Each new row is followed by its nearest point in the smallest flat space through zero that holds the last named rows.
In the rows, zero is written as 128.

Q561, 5 rows:
[[105  98 126 115 157 139 114 118 130 150 129]
 [144 127 100 125 166 140  88 100 144 135 125]
 [ 81 115 123 107 132 136 149  79 158  97 100]
 [149 134 115 129 176 131 116 115 140 113  97]
 [ 99 180 116 148 178 106 104 122 140 107  89]]
New rows:
[161 143 107 157 127 158 114 112 107 125 125] => [166 141 112 134 129 131 110 122 132 125 133]
[ 95  95 129 111 151 101 112 143 137 103  99] => [ 96 117 136 122 160 126 136 125 131 125 103]
[142 120 142 160 153 103 102 145  97 146 149] => [140 134 132 142 149 121 105 162 107 157 139]
[103 128 153 132 112 105 102 101 109 121 152] => [ 98 136 126 130 110 124 118 123 129 137 144]
[116 155 154 140 111 158 105 154 133 110  97] => [121 151 132 139 127 115 132 138 126 117 119]

Q751 (5 x 11):
[[124  74 131 116  99 142 143 162 115 101 115]
 [148 111 113 114 134 113 124 122 145 123  99]
 [135 112 136 156 106 167 135 116 120  95  88]
 [129 107 121 109 111 138 129 128 156 119  92]
 [124 104 120 131 136 166 146 138 118 140  67]]
New rows:
[119  96 129 156 143 122 144 148 102 155 132] => [126 113 126 134 147 131 142 152  91 141 130]
[129 132 139 135 160 159 152 124 134 110 132] => [125 134 132 143 130 144 132 124 118 129 120]
[153  96 118 149  98 142 133 130 107 135 134] => [135 107 132 140 120 135 135 137 107 109 124]
[155 160 145 120  95 143 125 146 101 116 117] => [126 127 136 142 116 141 130 126 120 114 130]
[112 129 119 102 126 114 146 145 146 159 126] => [112 125 120  97 134 122 131 145 145 156 128]

Q913:
[[121 118 110 137 154 116 108 141 118 134 109]
 [104  85 113 111 133 117 132 163 119 133 147]
 [117 132 113 125 131  91 153 124 123 163 154]
 [114 131 109  86 116 115 122 158 114 121 142]
 [154 133 120 106 139 124 154 132 122  98 139]]
New rows:
[110 102 131 105 125 145 112 120 104 118 121] => [118 112 129 119 122 140 113 146 126 118 125]
[142 137 115 154 151 121 170 143 115 149 119] => [140 125 117 143 156 106 150 118 125 138 131]
[109 134 114 134 109 131 120 125 122 153 126] => [109 135 128 130 115 122 115 127 129 151 128]
[136 123 116 126 163 105 140 110 132 140 149] => [137 125 115 136 151 103 152 122 124 140 137]

Q549 (5 x 11):
[[154  92 158 154 121 137 104 149 138 126 153]
 [147 178 118 139 113 104 156  96 131 154 125]
 [144  99 113 125 133 188 115 100 116 144 145]
 [174 116 102 125 115 126 111 152 137 134 100]
 [144 123 128 151 128 155 120 134  96 123 130]]
New rows:
[106 136 117 119 140 138 129 142 159 138 113] => [115 124 118 106 132 121 128 128 142 127 119]
[108 145 129 130 154 146 126 148 109 126 143] => [107 130 134 133 138 140 130 130 105 114 130]
[165 148 134 116 101 103  92  97 130 134 143] => [158 136 128 137 114 117 131 116 146 149 134]
[136 142 129 129 134 150 127 136 136 157 148] => [139 126 129 133 125 138 128 114 131 139 139]

Q338 (5 x 11):
[[101 150 134 123 124 132 137 115 105 142 155]
 [ 89 177 147 124  93  98 101 115 113 166 115]
 [103 168  99 108 119 116 151 113  71 139 101]
 [116 155 152 166 118 141 152 108  93 152 155]
 [128 190 118 111 111  94 135 114 122 153 149]]
New rows:
[115 122 115 128 107 151 112 110 130  80 123] => [117 110 125 120 134 137 124 132 125 119 120]
[133 166 126 114 128 127 122  86 125 118 119] => [127 153 118 119 121 113 133 122 119 136 127]
[153 133 133 129 134 137 133 104 133 126 135] => [145 131 127 137 131 129 139 127 132 127 139]
[165 111 103 114 108  98 145 138 129 122  80] => [162 129  98 122 127 108 132 137 132 116  77]
[132 123 138 103 152 140 125 144 114  80 154] => [123 108 116 107 147 144 136 132 131 111 151]
[110 126 130 105 171 129 149 150 127 136 132] => [117 120 116 107 139 137 135 128 122 118 141]

Q21, 5 rows:
[[140  97 124 116 139 143 133  95 153 122 151]
 [137 141 140 149 114 116 137 112 123 121 153]
 [130  88 135 135 133 116  96 110 130 137 162]
 [117 106 105 135 123 119 115 125 113 111 138]
 [141 131  92 138 112  90 156  84 121 157 131]]
New rows:
[126 169 128  96 132 118 154 130 162 110 130] => [137 153 132 120 128 145 160 125 142 120 116]
[120 156 108 143 140 156 151 137 108 131 108] => [123 153 115 124 123 134 149 141 122 118 103]
[145 126  87 126 149 111 154 118 115 125 128] => [129 124  92 125 122 118 148 108 124 128 120]

Q982:
[[ 93 131 138  92 161 129 133 119 104  76 170]
 [ 95 100 112 117 141 184 139  97 123 118 147]
 [132 126  84 150 124 170 122 129 141 121 161]
 [149  94 108  59 150 134  97 135 171  90 147]
 [120 117 122 138 130 148 107 111 134  99 144]]
New rows:
[146 143 174 140 100 128 161 130 111  91 123] => [118 143 151 143 127 107 128 125 109 120 124]
[127 110 138 126 101 151 157 135 114 114 133] => [116 124 126 128 131 142 139 121 121 133 131]
[124 132 109 136 130 133 126 121 122 121 143] => [124 132 117 137 129 139 128 128 126 120 144]

Q183:
[[131 122 133 117 117 138 121 114 120 141 101]
 [ 88 158 110 119  79 121 107 154 154 164 152]
 [144 166 147 134 127  94 148 139 106 123 107]
 [162 150  91 108  98 155 144 144 162 143 111]
 [147 108 138 130 122 138 129 155 139 126  94]]
New rows:
[141 134 122 153 126 111 158 145 130 145 131] => [139 145 127 134 127 116 141 148 133 121 129]
[126  96 130 168 129 124 120 151 114 137 142] => [115 105 142 142 137 123 118 148 133 119 136]
[131 118 143 129 112 114 155 123 155 155 148] => [123 134 122 128 121 127 127 137 137 132 136]
[140 112 106  80 156 130 127 119 128 130 147] => [135 120 110 122 139 147 132 106 133 123 142]
[ 84 142 146 145  80 136 121 123 113 138 128] => [ 94 138 139 124 102 115 106 128 120 153 127]
[124 140 131 120 119 115 141 138 173 115 123] => [134 138 120 130 119 126 134 152 144 128 131]

Q697, 5 rows:
[[121 119  96 165 146 145 133 158 145  96 112]
 [126 131 114 166 164 135 108 121 122 139 104]
 [151 146 125 142 147 145 107 165 147 151  95]
 [156 182 130 119 117  87 110 112 129 122 127]
 [ 97 131 149 121 135 116 118 117 120 101 126]]
New rows:
[153 152 152  96 140 106 112 115 157 133 118] => [143 162 150 107 122 110 109 130 131 138 120]
[121 129  99 136 133 155 133 135 107 116 134] => [124 114 110 145 133 137 137 130 129 120 129]
[129 136 158 146 159 125 161 135 127 143 146] => [125 122 132 129 133 133 126 125 124 138 126]
[149 134 153 113 100 153 138 145 119  96 147] => [129 128 136 103 104 127 141 147 140 113 139]
[155 149 126 147 126 113 104 145 120 150 102] => [154 156 124 138 139 123 108 135 134 149 109]

Q350, 5 rows:
[[141 106 125 115  98  94 182 151 102 147 141]
 [140 102 136 108 113  78 166  83  87 159 197]
 [144 142 126 118 115 169 154 150 127 146 189]
 [130  88 105 113 116 129 154 104 140 132 181]
 [161  92 109  94  92 161 163 146 115 143 197]]
New rows:
[112 108 109 136 139 123 116 115 148 150 151] => [117 116 117 130 135 128 131 104 146 125 148]
[159 116 112 120 112 122 145 148 108 136 116] => [145 111 126 115 107 123 143 152 109 132 119]
[156 141 127 115 102 142 113 131 112 127 119] => [148 128 135 115 119 143 112 142 107 129 123]

Q144 (5 x 11):
[[109 147 124  77 139 105 121 144 134 119 107]
 [140 143 152 131 104 122 120 134 113 153 149]
 [139 137 111 124  85 100 146 146 106 144 132]
 [133 119 131 125 134 147 104 129 128 173 119]
 [104 109 115 143 177 115 176 151 136 156 143]]
New rows:
[140 147 143 143 122  70 151 128 116 119 110] => [126 143 128 124 111 100 151 140 118 114 141]
[149 138 120 145 148 135 144 132 137 181 120] => [128 113 122 140 140 135 133 138 125 175 131]
[135 141  95 108 136 143 130 135  84 134 156] => [130 129 121 125 118 119 134 136 122 141 128]
[145 165 154 153 122 155 113 152 116 114 137] => [138 141 158 138 115 134 114 118 123 122 148]
[135 139 147 133  89 163 126 142 144 105  98] => [140 132 129 127 106 138 108 113 126 108 119]
[146 110 157 166 119 108 134 103 113  94 162] => [140 132 150 168 113 131 143 112 122  95 163]

Q702 (5 x 11):
[[144 134 122 115 136 111 121 111 108 197 140]
 [154 136 149 110 129  94 121 153 109 197 139]
 [174 125 107  97 149 132  95 143 104 165 101]
 [148 150 134 126 115 112 118 177 112 159 155]
 [159 150 149 129 149  67 113 144 126 160 154]]
New rows:
[154 127 135 157 150 142 101 143 152 142 102] => [148 126 125 119 142 123 113 138 127 122 113]
[134 146 106 136  95 142 132 159 147 161 101] => [130 129 122 119 109 149 127 155 113 146 128]
[131 156 151 156 102 104 151 123 105 149 161] => [115 147 143 143 112 105 142 133 126 155 171]

Q252 (5 x 11):
[[153 151 132 104 145  91 144 131 155 101 117]
 [141 127 132 128 129 126 181 112 116  92 128]
 [145 139 150 150 118 111 169 157  73 100 116]
 [183 133 149 154 105 127 154 122 126 143 124]
 [160 130 136 121 140 100 151 100 148 142 156]]
New rows:
[155 105 159 127 145 116 130 147 120 100 147] => [139 135 137 129 133 107 145 134 115 121 133]
[120 157 136 161 146 151 101  99 124 128 116] => [124 124 125 133 120 144 116 128 131 136 122]
[149 121 137 129 138 141 127  93 112 125 124] => [137 121 129 134 123 137 144 112 129 130 134]
[122 157 130 129 141 119 145 113  96 121 135] => [124 128 133 128 136 113 148 130 107 117 139]

Q126 (5 x 11):
[[155 120 121 129 108 128 138 131 155 169 119]
 [146 135 103 181  88 122 102 102 108 129 156]
 [143 117 140 150 104 123 117 119 147 151 145]
 [168 132 134 153 130 107 111 132 120 140 156]
 [120 103 115 154 136 111 108 134 128 133 128]]
New rows:
[124 111 139 128 124 123  92 108  92 115 126] => [115 126 129 145 131 123 111 121 113 109 141]
[132 148 100 123 145 124 118 120 133 118 130] => [133 136 112 128 134 126 129 131 113 121 124]
[136 150 124 154 130 176 121 124 176 138 127] => [132 128 132 128 103 138 134 118 145 143 128]
[133 106 125 113 138 129  80 125 157  97 129] => [112 112 139 135 139 121 116 131 132 122 132]
[129 137 127 137 120 160 126 118 117 130 176] => [134 144 139 138 109 134 122 111 119 118 150]

Q652, 5 rows:
[[159 124  93 130 118 156 107 137  99 114 107]
 [116 116  93 117 124 154 143 132 119 144  84]
 [108 153 108 132  98 181 149  96  95 107 112]
 [171 180  84 111 110 170 134 114  94  88 102]
 [147 118 116 146 113 172 136 118 144 144 117]]
New rows:
[114 121 143 137 133 136  95 130 111 135 110] => [117 109 126 136 125 129 114 134 111 128 128]
[146 135 112 130 168 155 146 111 140 129 117] => [146 139 116 123 127 144 143 124 144 135 114]
[160 145 147  80  75 131 127 125 131 114 100] => [151 156 114 115 127 136 137 123 127 115 119]
[121 162 145  98 155 136 112 128 167 141 128] => [136 146 137 115 139 112 146 126 155 135 130]
[137 129 114 153 163 106 135 111 163 137 140] => [141 128 141 128 137 116 134 131 159 142 137]
[124 140 149 132 122 143 132 128 141 122 114] => [127 135 132 131 124 137 139 118 136 130 130]

Q499 (5 x 11):
[[106 152 140 154 106 112 143 140  99 162 138]
 [152 162 133 121 144 134 135 156 139  91 123]
 [111 129 110 117 120 115 156 137 126 120 155]
 [149 110  87 152 150 110 104 114 103 127 134]
 [137  99 137 132 123 116 178 114 115 137 164]]
New rows:
[137 139 129 128  94 131 118  87 106 125 173] => [125 116 124 136 124 119 139 120 116 140 141]
[129 111 143 153 104 130 117 120 142 123 131] => [129 118 139 131 125 133 125 118 128 139 123]
[ 80 131 107 139 147 113  98 155 114 132 129] => [ 99 145  94 134 121 115 102 138 117 135 125]

Q887, 5 rows:
[[130 138 124 100 103 141 172 128 153 165 112]
 [141 140 123 128 138 152 107 122 148 135  83]
 [135 119 121  91 126 129 131 131 106 188 133]
 [155 167 112 121 107 122 145 146 128 133 105]
 [124 143 118  86 114 127 135 136 156 162  99]]
New rows:
[ 99  97  98 159 100 129 116 141  95 157 127] => [131 115 129 126 134 127 124 126 105 143 145]
[107 123 158  97 101 160 105 120 136 146 116] => [114 115 131 107 134 140 122 119 149 152 114]
[145 137 153 131 151 135  95 138 122 113 126] => [135 130 126 140 144 129  96 128 118 115 119]
[139 150 107 138 128 126 152 105 147 153  96] => [144 145 123 125 118 147 146 127 144 142 100]

Q613 (5 x 11):
[[105 141 132 106 141 120 114 138 117 150  98]
 [130 145 108  98 149 137 148 122 139 140 143]
 [ 88 120 131 166 177 139 109 138 142  90 140]
 [101 125 134 127 113 125 127 144 145 145 136]
 [117 120  94 112 151 145 131 142 132 131 136]]
New rows:
[118 134 131 139 122 123 128 124 105 122 137] => [129 127 135 136 127 125 124 126 126 123 125]
[136 145 125 133 138 136 154 132 117 147 124] => [135 138 124 114 133 128 135 122 127 134 128]
[147 125 130 132 124 131 128 102 118 110 125] => [153 128 131 136 128 127 131 113 118 113 126]
[127 131 126 130 121 160 126 141 108 125 124] => [130 118 118 128 128 132 123 134 120 126 122]

Q944 (5 x 11):
[[127 119 141 120 118 131 142  79 140 103 129]
 [ 79 137 134 132 151 105 138 142 120 112 147]
 [147 129 149 114 116 116  93  97  97 135  99]
 [ 78  81 132 111 120 166 172 137 130 128 107]
 [ 93 118 158  97  95 129 151 106 147 104 140]]
New rows:
[137 158 141 157 139 119 101 110 101 125  96] => [143 138 131 138 147 109  99 108  98 130 112]
[101 159 108 137 125 118 159 128 121 119 131] => [107 133 126 135 142 120 140 134 133 116 143]
[129 142 161 140 113 110 136 125 128 152 145] => [127 141 138 119 116 115 119 131 131 126 139]
[125 111 156 126 139 113 152 157 128  96 106] => [103 120 133 124 132 129 138 133 123 124 127]
[106 132 129 101 134 152 130 109 145 156 119] => [120 114 133 118 117 140 137 125 129 129 119]
[148 146  96  99  98 124 135 123 129  99 113] => [146 130 133 121 109 132 126 117 141 127 131]

Q955 (5 x 11):
[[122 130 123 146 156 104 147  77 157 119 158]
 [189 151 138 145 138 142 100 120 155 135 140]
 [105 137 112 127 131 131 105 105 195 115 137]
 [134 157 145 121 130 110  92  86 165  87 135]
 [138 123 140 124 120 104 112 103 167 135 143]]
New rows:
[143 117 125 160 113 126 147 155 144 142 131] => [141 116 121 136 128 136 136 140 135 157 134]
[119 172 154 130 124 132 156 150 144 167 129] => [136 122 124 132 127 135 130 138 131 144 129]
[123 149 114 129 143 122 128  83 101 135 113] => [126 138 130 134 143 121 140 111 113 110 133]
[141  89 131 125 123 128 106  99 122 155 109] => [139 114 138 123 115 114 125 130 133 147 132]
[126 122 109 131 124  97 110  87 138 112 142] => [120 130 135 126 132 104 125  95 149 114 141]

Q273 (5 x 11):
[[120 135 118 136 137 127  98 144 153 142 106]
 [137 158 127 132 141 108 133 176 118 109 117]
 [145 122 108 107 145 131 165 129 145 117 137]
 [136 116 139 117 136 107 126 130 157 152 126]
 [117 150 120 121 114 110 154 154 129 150 152]]
New rows:
[134 115 138 152 114 123 147 123 117  93 136] => [137 125 139 128 126 131 140 120 102 106 134]
[119 115 138 138 108 108  83 106 145 118 137] => [121 115 147 137 121 127  98 111 130 143 119]
[123 114 121 133 114 135 133  96 113 122 145] => [122 116 129 128 115 145 136  99 113 125 142]

Q808 (5 x 11):
[[102 129 147 108 141  83 147 134 126 136  99]
 [149  95 154 132 124 134 119 140 129 119 118]
 [ 98 145 125 121 160 138 153 149 141 106 120]
 [143 122 178 139 158 146 124  94 116 139  91]
 [108 121 125 109 137 153 131 130 113 131 112]]
New rows:
[130 102 153 114 130 113 123 134 127 133 100] => [129 102 155 117 129 113 128 135 121 132 103]
[101 103 177 134 111 109 143 119 147  91 114] => [131 110 161 128 140 105 137 146 138 116 109]
[136 138 115 151 146 161  86 138 138 130 147] => [144 135 117 146 129 165 120 123 134 117 147]
